All rows are made from the same 9 directions, up to rounding. Whole rows:
In the rows, 128 means zero.
[[131 103  96 157 156 153 102 107 130 120 142 128 125  94 155 160  99 116
   76 132 134 107 111  87]
 [158  83 134 115 139 118 148 150 140 109 158 137  95 129 159 105 157 132
  152 151 114 140 135 133]
 [139 220 124 153 117 147 103 110 165 114 112 122 128 127 155 127  72 102
  141 173 136  95 132 138]
 [112  97 102 143 116 124 113 148 111 132 121 124 144 112  88 127 159 124
  169 130 107 137  94 137]
 [119 127 148 114 146 130 128 115 131 139 164 122 151 114 149 122 121 132
   94 122 134 122 138 127]
 [158  98 118 120 120 130 164 130 125 121 105 144  82 136 108 121 156 136
  159 125 124 153 112 121]
 [ 85  96 102 133 126  93  64 102 175 244 117 117 156 103 126 218 150  82
  110  87 142 120  88 117]
 [134 128  97 183 128 151  78 126  85  98 132 126 126  98 111 141 104 129
  131 144 104 127  96 128]
 [124 113  56 110 157 129 127 117 197 140 147 121 180  82 129 125 137  66
  120 153  93  86  97 122]
 [113 179 165 109  94 117 143 122 167 176  99 122 127 147 121 122 141 122
  184 133 157 133 126 150]
 [153 135  89  99 146 117 164 137 121  75 108 142 135 163 110 113 114 121
   79 110  93 118 169 126]
 [149 119 142 148 103 130 145 149 123 107  76 143  49 171 142 144 130 148
  161 134 160 145 141 102]]

Rows cut short, each followed by the rest of it:
[163 158 168 131 127 113 107 114 127 136 148 135  89 147 169 139 107 136
 119 132]  [129 143 154 153]
[139 130 128 144 107  96  83 117 126 181 104 135  97 143 117 183 136 118
 142 102]  [123 152 115 147]
[106 138 141 121 102 147 165 124 152 152  89 124 121 127 106 117 148 132
 180 133]  [168 130 102 110]
[122 141 125 106 119 108 135 129 216 175 112 124 123 137 163 143 143  87
 161 149]  [149 107 129 126]
[153 152 139  91 125 119 169 122 125 118 134 135 131 142 102  86 141 134
 143 123]  [103 145 139 162]
[148 194 109 153 105 118  84 116 172 148 103 127 112 130 138 152 104  88
 171 162]  [116 114 114 156]
[138 122  59 125 137 147 138  74 152 166  91 137 135  91  77 162 128  91
 106 102]  [116 122  69 101]
[103  88 117 108 131 137 157 127 178 165 133 120 147  94 127 118 169 109
 162 141]  [146 118  90 107]
[141 169 125 166 115 124  77 122  86 115 115 130 117 139 114 152  94 134
 120 122]  [110 137 131 151]
[167 131 114 110 128  98 115  75 167 208 105 146  86 134 128 192 133  97
 104  87]  [125 148 111 132]
[154 117 112 154 146 162 131 111 102  86 125 139  94 117 142 137  95 141
  87 131]  [134 125 125  91]
[122 103 145 165  90 127 135 191 121  89  70 134  56 179 150 136 143 153
 197 156]  [170 136 146  99]
[ 99  96 168 158 147 149  85 108  66 145 181 116 146  89 144 149 111 166
  72 103]  [151 140 117 111]
[111 158  90 171 122 156  99 135  99  84 106 120 155 114 100 127  93 123
 127 146]  [115 105 113 120]
[117 105  99 156 141 153 119 133 107  93 119 127 131 116 130 141 107 132
  95 129]  [134 111 123  89]
[114 147 140 137 167 151  77  97 131 136 235 104 203  49 166 102  99 114
  93 163]  [103 100 108 155]
[136 126  74 126 111 102 120 117 124 159  65 141 122 148  61 172 143 104
 129  83]  [100 143 107 134]
[134 146 110 132 139 135 105 104 111 132 157 123 164  93 102 119 118 118
 116 128]  [ 92 128 104 155]
[ 97 118 142 129 114 105 104 133  78 158 115 124 151 145  84 153 142 148
 113  76]  [126 152 131 143]
[154 199  76 178 116 111  62 146 120  74  76 135 109 174 134 170  61  99
 108 144]  [ 94 101 165 144]
[173  81 143 117 119  97 130 125 141 171 135 146  59 136 140 148 174 129
 171 121]  [119 172 111 146]
[ 95  43 161 168 109 136 122 179  54 108 118 127  92 139 119 137 164 187
 159 114]  [164 162 120  94]
[103 106 155 175 128 181 123 124  70  99 129 122 111 105 136 132 104 174
 110 129]  [177 131 111  77]
[113 102 161 121 140 106  99 139 108 147 184 118 153 118 148 126 143 141
 114 119]  [118 139 141 153]
[148 122 135  75 145  91 157 137 149 128 151 135 138 157 141 109 145 120
 103 113]  [101 132 171 154]
[125 141 124 167 133 154  79  89 107 151 150 121 138  78 125 152 102 126
 114 130]  [128 128  85 127]
[162 100 118 112 107  50  88 148 189 202 123 139  83 155 145 173 184  83
 195 129]  [ 93 154 123 180]
[162 171 137 120 144 155 158  99 122  88 134 137 112 132 145 105  85 139
  87 136]  [131 121 150 120]
[130 132  77 128 147 168 155 102 138 103 118 129 152  92 102 114 111 110
 104 136]  [119 104  98  98]
[153  42 138 112 151  98 134 150 117 127 160 142  86 144 166 144 161 143
 100 108]  [120 152 153 117]
[147  98 159 118 149 133 132  95 112 154 167 135 104 110 152 140 130 148
  87 105]  [140 151 124 118]
[160 114 120 138 149 174 151  88  87 100 150 138 110  87 113 110 112 150
  98 125]  [121 143  97 108]
[134 189 137 155 128 166 128 113 112  81 110 127 118 136 146 122  66 142
  98 145]  [152 107 148 108]
[159 130 121 131 129 144 144  96 143 139 112 141  85 120 133 142 121 124
 127 128]  [140 137 108 110]
[104 103 119  98 140 129 163 140 134 121 135 123 168 124 111 102 149 128
 116 118]  [125 118 133 118]
[128 158 157 130 119 109  98 110 149 174 125 127 112 143 158 165 113 121
 118 117]  [149 130 141 137]
[127 163 140  81  88 102 189 123 232 196  41 137  84 182 133 147 159  96
 190 124]  [183 125 135 114]
[164 142  63  83 150 105 163 136 117  72 128 141 170 146  71  85 132 105
  98 114]  [ 40 123 152 169]
[150 130 160 117 115  97 116 122 134 168 135 135  95 146 139 143 146 131
 149 116]  [126 157 134 158]
[111 151 141 121 134 149 153 116  95 104 115 126 149 140 111 117 100 153
  78 102]  [147 122 150 108]
[137 130  87  89 166  83 118 177 166  74 185 121 195 142 161  87 127  86
  98 160]  [ 52  86 189 174]
[ 57 124 134 177 115 154  79 140 120 148 127 101 171  92 130 149 119 130
 146 144]  [168 103  95 102]
[164 117  86 126 122 127 143 109 176 150  93 144  83 122 122 150 143  95
 158 137]  [122 131  94 115]
[107 120 176 163 109 145 102 136  74 131 147 118 120 112 123 121 133 169
 162 133]  [150 153 109 135]
[172 118 104 118 135  88 116 147 133 109 130 143 100 160 140 138 134 112
 122 127]  [ 82 137 158 156]
[124  82  86 144 136  78  84 187 113  94 109 134 121 178 145 174 129 115
  91 110]  [ 98 117 178 123]
[117 107 187 127  99  88 107 166 121 163 142 123 103 155 146 129 171 149
 193 131]  [140 161 141 164]
[111 126 131 141 114 150 140 123 102 127 104 126 128 120  95 125 132 146
 143 118]  [146 137 105 112]
[104 132 164 103 121 145 185 116 140 144  91 129 115 153 133 130 126 151
 106 100]  [193 127 146  82]
[160  84  78 172 133 129  96 156  73  67 125 141  97 126 110 137 127 134
 131 137]  [ 79 141 117 129]
[171 132  97 131 135 153 170 115  89  67  89 151  87 148  98 120 104 146
  95 112]  [115 139 136 103]
[116  87 114 102 153 100 105  97 150 202 158 126 159 103 129 172 149 103
  77  84]  [117 131 113 128]
[119 105 115 188 135 134  55 138 130 126 137 122 106 112 183 183  99 117
 110 150]  [145 107 122  99]
[126 149 119  85 113  82 151 119 174 182  58 140 115 192 115 177 136 103
 101  73]  [145 128 163 122]
[ 84 113  60 114 132 135 163 164 143  86  83 120 189 135  81 109 139 105
 122 127]  [116  88 131  98]
[ 88 204 183 133 102 148 139 134 135 122 105 111 146 152 143 107  96 148
 146 145]  [183 109 156 125]
[112 119 139 137 133 158 139 128 158 126 145 118 131  97 160 111 129 126
 150 165]  [159 109 109 102]
[ 88  45 152  87 156 106 155 171 122 125 183 117 173 127 149 100 175 147
 102 112]  [131 126 159 118]
[110 171 137 139  97 112 105 134 125 151  88 124 131 155 105 148 122 125
 154 117]  [136 132 132 147]
[193  63 147  85 140  65 138 103  97 181 131 164  51 174 123 182 166 147
  73  41]  [102 198 154 146]
